There are 3 nested groupings, the coarsest first. Each group lies inside one group of the grouping before and may be the whole of it. The rows also spread widely along 10 directions, which tell nothing about the answers.
Some rows, each with its group in each grouping after it:
-11 5 -23 5 12 -18 20 -7 -4 -10 12 -30 17 -9 18 16 4 14 16 -10 -12 12 | nem Z798 rasol
-28 7 -33 -12 27 -39 -2 11 6 -55 -15 -5 -17 -6 49 22 -1 -12 38 -18 -25 -4 | retos Z460 sas
4 11 3 -31 39 -7 21 1 0 -30 -12 6 -16 -8 -3 2 -2 -14 16 -21 -12 -19 | retos Z635 zefi
-28 34 46 -34 25 5 -53 -1 17 -4 15 34 -37 -5 -34 -41 -28 -16 -21 -19 18 24 | retos Z447 kovo
18 3 14 -13 18 -8 16 2 -1 12 -25 3 2 -13 -5 21 -23 9 7 -5 3 -1 | nem Z181 Kili
6 -23 27 26 -4 24 -25 -46 -44 14 31 15 4 -12 6 -4 -3 1 -12 -2 -12 13 | retos Z447 der
1 -2 15 7 -13 10 19 -11 -11 8 15 21 -8 17 -23 4 -2 5 -22 14 0 -34 | nem Z156 Kuv
-22 0 -12 13 25 7 -29 -6 -35 -12 47 13 23 -40 16 -8 37 -5 -20 -26 7 19 | retos Z460 Doden
13 21 24 24 5 28 -21 52 -54 7 56 45 30 -66 -44 -12 40 -14 -62 20 59 33 | retos Z81 zof
13 -37 -12 28 -13 7 45 -26 -13 -1 19 -24 -14 45 32 21 1 15 23 10 -34 -19 | retos Z635 pip
-4 33 16 24 -10 -23 -27 -20 -42 -39 7 0 9 -21 16 19 -17 10 -3 9 0 5 | nem Z181 Vas
-8 22 27 -24 14 3 14 -19 -18 -39 -12 26 -22 23 -6 4 -6 -8 -1 -24 -10 -68 | dufu Z902 vita
-47 -19 -10 1 -4 5 -33 -18 9 13 39 32 -14 17 8 -18 15 -2 -16 -22 -11 -8 | nem Z798 Viki
-35 5 7 -46 51 -6 -45 -33 11 -1 -16 17 22 -25 -12 3 -2 12 4 -63 -14 -28 | dufu Z112 per
-13 44 -14 4 6 -18 10 33 7 -27 17 -25 26 4 -7 19 5 28 -3 6 21 -4 | dufu Z112 fegu
-47 -21 -26 -14 13 -20 -29 -37 39 -10 10 -19 -24 48 28 2 -13 18 28 -35 -40 -18 | retos Z635 tusi
-11 12 6 25 -7 -21 -19 1 -6 12 -6 2 11 21 21 30 -26 46 -3 4 19 -7 | nem Z181 Tel
5 -26 -6 9 16 2 13 -17 -10 2 9 -15 -4 7 28 17 -2 11 22 -12 -20 12 | retos Z635 pip
14 -16 -4 2 -21 -16 45 -11 35 13 -29 -27 -15 72 -5 33 -44 42 31 29 -31 -62 | retos Z447 kovo
35 10 27 26 -14 9 12 6 -27 2 17 -8 2 0 -13 12 -17 14 -6 39 8 16 | retos Z635 zefi
26 -23 8 37 -33 0 -37 -19 -19 43 -20 -5 60 -13 -10 60 -21 65 5 37 -7 -21 | dufu Z902 vita
-13 -27 -43 -20 9 -6 -4 -30 17 -11 5 2 21 -10 -20 13 25 4 9 -8 -49 -62 | retos Z635 zefi
-23 17 -3 -1 -2 -19 -34 -9 -2 -21 9 16 -11 -13 5 -3 -10 -11 -2 1 -7 11 | nem Z181 Tel
-13 13 0 11 -9 6 -13 40 -1 -5 31 19 -7 -6 4 0 11 -6 -11 15 25 29 | dufu Z112 fegu
8 23 46 -45 47 -7 36 -9 10 -14 -38 6 -33 38 -13 5 -47 9 12 -25 -8 -44 | retos Z460 sas
-5 7 -22 -20 29 -23 -11 2 26 -10 -6 -31 15 -15 -10 14 -11 20 23 -7 -15 12 | retos Z635 pip
-5 13 -2 -22 33 -8 -1 23 23 13 1 -7 16 -5 -24 9 -8 22 -6 -8 11 1 | retos Z460 sas
-11 32 46 -15 -10 -10 -20 -6 32 8 -29 4 -25 73 -25 16 -60 48 0 8 6 -51 | dufu Z902 vita
18 12 6 10 12 8 26 7 -27 6 9 -15 42 -2 -9 30 11 37 -9 -10 23 -17 | dufu Z902 vita
52 -47 16 -3 -10 18 32 5 -3 40 -32 28 -8 1 -25 34 -21 6 11 43 -22 -38 | retos Z635 pip
-11 -6 18 5 -3 11 -10 -39 -19 -1 16 24 -4 25 -11 -1 -2 14 -22 -2 -22 -65 | retos Z460 Doden

New rows, each followed by its group in each grouping:
3 1 -12 -19 12 -15 10 18 17 -2 -8 -5 -5 -32 -4 5 -12 -15 22 11 -13 32 | nem Z798 rasol
-16 20 27 -30 20 9 24 -18 10 -37 31 2 -69 50 -7 -41 -14 -36 0 -23 -16 -8 | retos Z635 tusi
-2 -2 -3 -33 14 0 -15 -2 47 15 2 -8 -7 5 -47 -12 -17 4 6 5 -20 -1 | retos Z635 zefi
1 33 8 -17 16 -34 6 7 -19 -55 -35 19 -22 -29 20 20 -22 -22 19 -4 -7 -16 | nem Z181 Kili
-8 -48 -28 -18 -2 10 7 1 41 33 -6 5 -3 23 -3 17 7 6 22 -7 -26 -23 | dufu Z902 vita
31 -16 30 14 -18 16 -9 15 -10 32 -2 30 -11 -6 -19 8 -24 2 -10 48 1 6 | retos Z460 Doden
-23 -5 -7 -11 5 -10 2 -39 9 -13 5 5 -19 24 8 -4 -8 -6 7 -21 -33 -28 | nem Z181 Tel
-68 -13 -20 -30 12 -7 -64 -38 41 -14 26 16 -19 11 -19 -30 8 -13 -4 -35 -43 -24 | retos Z81 zof
-9 24 1 -13 40 -6 39 -18 -10 -17 7 -20 15 28 -10 10 3 33 -8 -38 5 -62 | retos Z447 der
-32 26 -3 -12 -19 -6 -50 -20 -10 -56 26 32 -12 -31 -23 -20 15 -44 -13 14 -32 -22 | dufu Z112 per
-14 9 7 -21 7 -5 27 -10 9 -23 3 13 -35 21 -9 -9 -10 -20 1 -9 -14 -25 | nem Z156 Kuv
-3 -19 -33 -30 32 -32 18 2 21 -9 -49 4 -2 -17 27 32 -13 -4 45 -26 -27 -16 | nem Z181 Tel
9 2 18 -14 8 -14 -8 -3 1 -22 -23 11 -33 5 7 11 -33 -9 24 7 -18 -7 | retos Z635 tusi
15 -42 3 8 1 15 8 19 3 50 -2 26 -3 21 1 26 -4 27 -2 8 13 -21 | retos Z635 tusi
-4 0 14 -10 13 0 2 -16 -12 -26 -7 4 -21 5 25 7 -10 -13 24 -23 -15 5 | dufu Z902 vita
-30 -4 -18 -16 6 -12 -2 -25 38 20 8 -19 13 28 -21 5 -10 34 1 -11 -26 -34 | nem Z798 rasol
15 -17 -1 26 -11 -2 17 0 -20 -6 7 -4 -12 8 31 17 -9 2 17 22 -15 7 | retos Z460 Doden
22 -25 13 13 7 -2 -30 -6 -29 4 -14 4 15 -55 13 22 -18 -6 23 10 -16 51 | retos Z81 zof
-3 -18 10 19 11 22 -40 -15 -25 39 36 18 37 -17 -12 8 18 35 -29 -11 17 3 | retos Z635 zefi
8 12 11 -9 19 -11 6 17 -14 -2 -18 22 0 -26 3 19 -10 0 -3 -8 17 -2 | nem Z181 Kili
5 -8 14 -1 37 2 57 -11 -23 0 -2 -5 -20 24 48 14 -6 5 15 -49 10 2 | nem Z181 Kili
-16 -8 -6 -9 25 -5 9 12 7 7 -6 16 -12 23 15 15 -3 17 5 -24 11 -33 | retos Z447 der
10 -11 7 -8 34 0 10 4 -1 4 1 -13 -4 -16 18 7 -13 -5 21 -15 -7 49 | retos Z460 sas
8 -11 -31 -27 48 -2 47 0 1 4 -16 -22 55 -12 -8 40 28 34 15 -50 -4 -53 | dufu Z902 vita
-2 13 1 -9 18 -6 24 6 -22 -37 -5 10 1 -9 19 22 7 -6 12 -14 -4 -25 | dufu Z112 fegu
-26 12 -19 -5 21 -6 -37 -25 -21 -30 33 3 33 -52 -8 -7 29 -4 -12 -26 -11 -1 | retos Z447 kovo
-4 26 18 -21 44 -17 -4 0 -18 -21 -26 16 10 -6 -4 26 -12 31 -2 -29 11 -52 | retos Z635 pip
-12 -17 -4 8 0 4 -47 8 15 32 26 6 14 -17 -12 2 -2 13 -9 15 -1 40 | retos Z460 sas
-5 -22 -47 -11 6 -29 35 23 41 23 -29 -22 18 15 9 44 -8 36 34 8 -18 -30 | nem Z798 rasol
-31 -38 -18 -7 16 -9 -46 -13 -2 18 -9 41 2 -37 35 16 5 -3 16 -25 -20 9 | nem Z798 rasol
11 -35 -6 -31 23 8 3 -29 31 38 -15 -3 18 2 -44 14 -9 25 7 -7 -37 -42 | retos Z635 pip
-3 -27 -2 20 -24 8 6 -35 -10 -17 35 -7 -27 20 17 -7 -1 -24 10 23 -48 8 | retos Z460 sas
29 -32 -1 15 11 4 48 -5 -22 8 -20 -24 12 14 45 47 -7 24 41 -15 -8 3 | dufu Z902 vita
-9 -36 -18 -22 22 2 -5 3 25 25 -4 16 3 -7 -6 11 5 0 9 -10 -20 -12 | retos Z460 sas
-8 27 -17 50 -32 -8 22 6 -29 -40 53 -38 17 21 27 19 17 20 -2 26 3 8 | dufu Z112 fegu
-1 -17 8 2 36 5 -11 -5 -19 8 1 -6 16 -30 46 20 -3 7 27 -40 3 59 | dufu Z112 fegu
-4 -37 -16 10 23 26 24 -18 3 48 40 -34 44 11 11 15 24 38 3 -37 0 25 | dufu Z112 fegu
-2 7 -14 -10 -11 -27 -1 -6 -4 -55 -33 3 -11 -8 19 31 -12 -14 38 11 -39 -38 | dufu Z902 vita
-1 10 -20 33 -37 -17 -20 12 12 12 28 -29 21 -8 -11 15 -10 22 -5 47 3 38 | nem Z181 Kili
17 2 24 5 -8 -1 11 11 -15 18 -20 37 -4 6 -13 27 -18 17 -16 18 16 -44 | nem Z181 Kili
-16 -7 -3 12 22 0 -14 -20 -18 14 28 -5 21 -11 23 7 9 17 -5 -37 10 29 | nem Z181 Vas
-36 81 68 -20 12 -24 -67 -31 -32 -69 0 38 -42 -13 -9 -31 -47 -21 -19 -15 1 2 | nem Z798 Viki
17 -19 -24 -13 22 -12 21 29 17 9 -21 -8 8 -23 6 23 -4 3 28 6 -11 9 | retos Z460 Doden
2 3 41 -54 45 18 -10 -20 19 15 -16 14 -18 -2 -29 -17 -26 -11 8 -43 -7 10 | dufu Z902 vita
-40 -2 -36 0 26 -32 10 -41 24 -17 1 -56 13 54 36 25 -11 53 33 -46 -30 -41 | retos Z447 der
-30 54 8 -12 24 -32 -18 -1 -11 -49 0 4 -12 -9 13 1 -13 0 -4 -28 14 -4 | nem Z181 Kili
13 -56 -13 -4 9 14 4 -2 9 36 2 18 3 -16 1 14 6 -9 13 6 -26 8 | retos Z460 sas
2 -11 15 7 -13 9 0 -13 -1 7 8 -1 -11 17 5 6 -15 -1 12 11 -16 7 | dufu Z112 per
15 -17 36 4 -36 34 -40 -17 23 28 50 5 -50 4 -44 -50 -30 -40 -7 54 -27 82 | retos Z635 zefi
53 -28 25 46 -15 20 44 24 -32 56 -9 -11 38 17 17 61 -19 60 7 33 28 8 | dufu Z112 fegu
-32 25 0 -24 30 -15 -64 -17 22 12 14 -6 33 -47 -39 -10 -9 17 -17 -26 6 38 | nem Z156 Kuv
5 5 6 -24 14 -10 -9 -2 6 -12 -32 6 7 -14 -10 24 -17 6 20 -7 -15 -24 | dufu Z902 vita
-12 -19 -44 7 -1 -9 -3 4 10 -13 34 -18 5 -10 10 5 24 -6 13 4 -21 15 | retos Z635 tusi
17 -7 9 36 11 -15 13 -14 -45 -3 -18 -19 21 7 52 53 -22 48 25 -7 6 -9 | retos Z447 der
1 4 -23 21 -15 -19 10 37 -16 -27 -8 11 15 -12 28 47 10 12 15 25 5 -23 | dufu Z112 fegu
-4 -25 -38 -6 12 -2 27 2 4 9 15 -6 19 -27 3 10 24 -7 11 -6 -21 2 | nem Z798 rasol
-50 -6 -12 5 12 -5 -89 -47 -5 14 37 12 41 -48 -9 -5 16 19 -23 -32 -9 27 | nem Z156 Kuv
-9 31 -3 -9 -1 -23 10 -12 8 -44 10 -24 -19 -7 -8 -8 -19 -21 13 10 -22 24 | nem Z156 Kuv
15 -18 -14 -3 5 -7 22 25 10 22 -13 5 9 -24 -7 25 -5 3 12 14 3 15 | nem Z156 Kuv
-10 -23 35 -24 16 30 -45 -30 -2 36 5 48 1 -20 -28 -12 -3 -9 -16 -24 -9 -7 | dufu Z112 per
-5 -23 -11 -23 15 -4 18 -21 20 -11 -5 -8 -25 8 9 -3 -10 -18 32 -16 -39 -4 | retos Z447 kovo
32 -14 41 4 14 24 22 11 -25 29 0 21 -13 -5 -1 4 -20 1 -1 2 21 23 | retos Z447 kovo
-26 14 7 14 4 13 -35 -2 -20 0 45 10 16 -1 1 -3 21 16 -26 -23 24 11 | dufu Z902 vita
-10 1 -27 14 -24 -17 5 -1 11 -12 16 -7 -6 12 2 8 -2 0 3 25 -17 -6 | nem Z181 Tel
13 -12 -3 29 -36 -12 -24 5 -15 5 1 12 1 -31 12 23 -15 -4 7 45 -9 33 | nem Z181 Kili
-13 3 11 -9 37 -4 -1 -10 -21 -3 -15 11 18 -3 24 28 1 24 9 -46 9 -27 | dufu Z112 per
1 -7 71 -77 64 4 -15 -6 81 46 -52 1 -88 52 -13 -30 -99 -2 45 -41 -10 63 | retos Z635 pip
8 -8 -24 -20 12 -22 -27 -5 23 -9 -17 -17 18 -45 -22 19 -13 1 27 18 -37 13 | retos Z635 pip
17 -18 28 0 -7 23 -14 -1 0 22 15 26 -27 0 -20 -12 -15 -14 -4 23 -7 22 | retos Z635 zefi
12 3 -7 -12 28 -13 2 21 -12 -14 -13 7 18 -47 -3 23 1 -5 9 3 -3 6 | retos Z460 sas
-22 14 -16 3 1 -16 -17 18 -25 -50 0 28 -3 -21 28 22 22 -14 8 -9 2 -25 | dufu Z902 vita
7 -22 38 2 5 7 -35 12 15 55 -26 16 -9 8 15 22 -46 26 21 1 15 45 | dufu Z112 per
4 42 24 37 -22 -2 -22 12 -54 -35 26 6 16 -15 7 18 2 13 -18 23 28 9 | dufu Z902 vita
21 -19 41 4 8 7 -21 11 6 30 -11 9 -42 6 17 5 -50 1 24 15 6 72 | retos Z635 pip
-27 11 -14 -19 13 -12 -8 -2 8 -34 4 4 -7 -8 8 1 9 -17 15 -18 -18 -13 | dufu Z112 per
-40 -6 -38 -24 25 -15 0 -40 30 -38 25 -36 -21 13 17 -22 6 -22 31 -37 -51 4 | retos Z447 der
-11 23 -13 -30 40 -19 2 35 27 -18 5 -14 -8 -7 -8 -2 -4 0 10 -21 16 20 | retos Z635 tusi
4 -9 26 -18 1 4 4 8 18 3 -21 18 -38 21 9 9 -35 -9 25 7 -13 7 | dufu Z112 fegu
-40 -8 -69 20 -44 -44 -23 21 42 -24 8 -11 -5 9 18 27 3 6 24 43 -27 -8 | nem Z156 Kuv
-3 21 0 13 0 -9 -11 31 -26 -10 18 16 10 -45 3 8 7 -6 -11 17 22 32 | nem Z798 rasol
9 37 15 -7 7 -5 35 -33 -1 -36 16 -59 9 20 -14 3 -23 12 15 -1 -27 5 | dufu Z112 fegu
-26 -14 -21 -11 19 -12 -2 -7 20 3 -2 -1 1 18 13 13 -2 23 15 -27 -10 -29 | retos Z447 kovo
16 -26 -7 20 -1 14 55 35 3 24 20 -14 -8 33 8 14 5 12 7 13 11 10 | retos Z81 zof
-24 -4 -34 19 -4 -6 12 18 12 -6 35 -26 8 21 30 12 21 14 13 -6 4 17 | dufu Z112 per
10 46 35 27 4 -26 27 5 -44 -28 -19 -5 -3 27 35 40 -35 41 -2 -1 33 -27 | nem Z181 Kili
44 -33 3 15 3 13 40 -1 -31 16 -7 -6 30 -23 -13 32 3 9 8 17 -14 -10 | retos Z81 zof
-1 18 10 16 -5 -7 5 14 -11 0 -6 -5 18 28 5 36 -10 46 -2 1 22 -32 | dufu Z902 vita
3 20 -7 35 -7 10 -1 26 -17 22 47 -28 61 -2 -19 23 25 54 -29 9 45 12 | dufu Z902 vita
-32 17 -11 1 -1 -17 -32 36 33 33 11 9 15 7 -18 11 -8 42 -17 9 29 0 | nem Z798 rasol
-18 -29 -48 17 -20 -22 4 -38 9 -5 5 -19 17 17 23 29 4 19 21 4 -46 -36 | nem Z181 Tel
5 -30 -14 34 -6 -7 28 35 -20 -1 -5 20 -22 23 66 36 2 10 23 12 9 -11 | retos Z460 Doden
-2 20 28 -3 -18 -17 -17 -16 2 -10 -19 19 -21 22 -14 14 -41 11 -2 22 -9 -36 | nem Z181 Vas
3 10 14 -38 38 5 -16 -17 10 7 0 5 16 -34 -49 -15 -7 -2 -12 -15 -15 -8 | retos Z460 Doden
-45 27 -6 0 23 -40 -18 -32 -9 -81 7 -25 -42 21 71 0 -22 -16 40 -34 -37 20 | retos Z460 sas
21 26 40 4 11 11 4 -22 -47 -19 12 10 7 -21 -26 -2 -11 -3 -21 6 4 -17 | retos Z447 der
2 -8 44 -37 26 9 -14 -32 25 14 -16 6 -43 12 -13 -23 -51 -13 22 -21 -23 30 | retos Z447 kovo
22 21 -3 -26 66 -3 36 64 -14 -4 -6 7 20 -49 -6 18 18 3 -1 -27 48 21 | retos Z635 pip
-6 -3 3 9 3 -8 -22 -2 -23 -15 4 24 -6 -5 16 17 -1 5 0 0 -1 -20 | retos Z635 tusi
16 4 28 2 43 3 51 11 -9 29 -10 -18 4 56 14 32 -23 64 2 -32 35 -27 | retos Z635 pip
-6 12 32 0 32 -12 -12 4 -21 -20 -16 14 -36 4 48 8 -33 -1 23 -27 16 28 | retos Z447 der
-33 -28 -1 0 -26 -6 -42 -60 -5 -32 -3 41 -46 25 16 -2 -14 -23 12 8 -63 -67 | retos Z447 der
-33 2 -9 -28 36 -15 -21 -34 -1 -28 5 12 -8 -22 15 -7 5 -21 10 -52 -22 -1 | nem Z181 Vas
37 26 42 7 18 34 10 42 -36 44 24 19 52 -42 -56 9 13 25 -50 10 65 17 | dufu Z112 per
12 -1 18 16 -19 -1 -9 3 15 16 11 -15 -19 32 -3 6 -35 23 11 35 -4 24 | retos Z635 zefi
-57 36 -4 -14 38 -11 -56 -43 -8 -52 51 -11 -4 -12 3 -32 14 -5 -12 -51 -15 16 | retos Z635 pip
-19 0 -1 -11 27 -35 17 -12 33 7 -39 -32 -17 56 46 35 -49 47 41 -38 -6 -10 | nem Z181 Kili
16 -6 -10 15 -6 -6 34 7 -8 -2 17 -26 0 -7 15 8 -7 -4 20 16 -12 44 | nem Z798 Viki
26 6 7 -30 24 6 26 0 -6 -27 8 -3 -15 -33 -30 -14 0 -41 8 3 -21 12 | retos Z635 tusi
-6 -10 11 23 0 -4 22 16 -8 1 2 1 -23 49 33 21 -16 22 12 -2 11 -11 | retos Z81 zof
40 -2 33 -11 16 -9 47 11 29 51 -50 -23 -7 45 -9 33 -70 47 25 9 12 6 | nem Z181 Tel
-19 -6 -4 -14 7 -8 1 -14 -3 -43 2 14 -33 4 6 -8 0 -33 16 -9 -37 -25 | retos Z81 zof
-35 -12 -5 26 -7 -24 -30 -18 -24 9 -15 30 17 19 46 48 -7 54 1 -13 -1 -61 | nem Z798 rasol
-34 44 -1 -20 47 -11 12 -3 -16 -62 35 -5 -11 -1 10 -20 19 -18 -11 -46 3 -7 | retos Z460 sas
5 -27 30 -9 29 19 8 -18 -19 36 -15 41 3 15 0 18 -8 29 -9 -34 11 -52 | retos Z447 kovo
5 -37 -11 23 2 15 14 25 -18 39 17 27 12 18 14 32 23 33 -14 -1 26 -33 | retos Z635 tusi
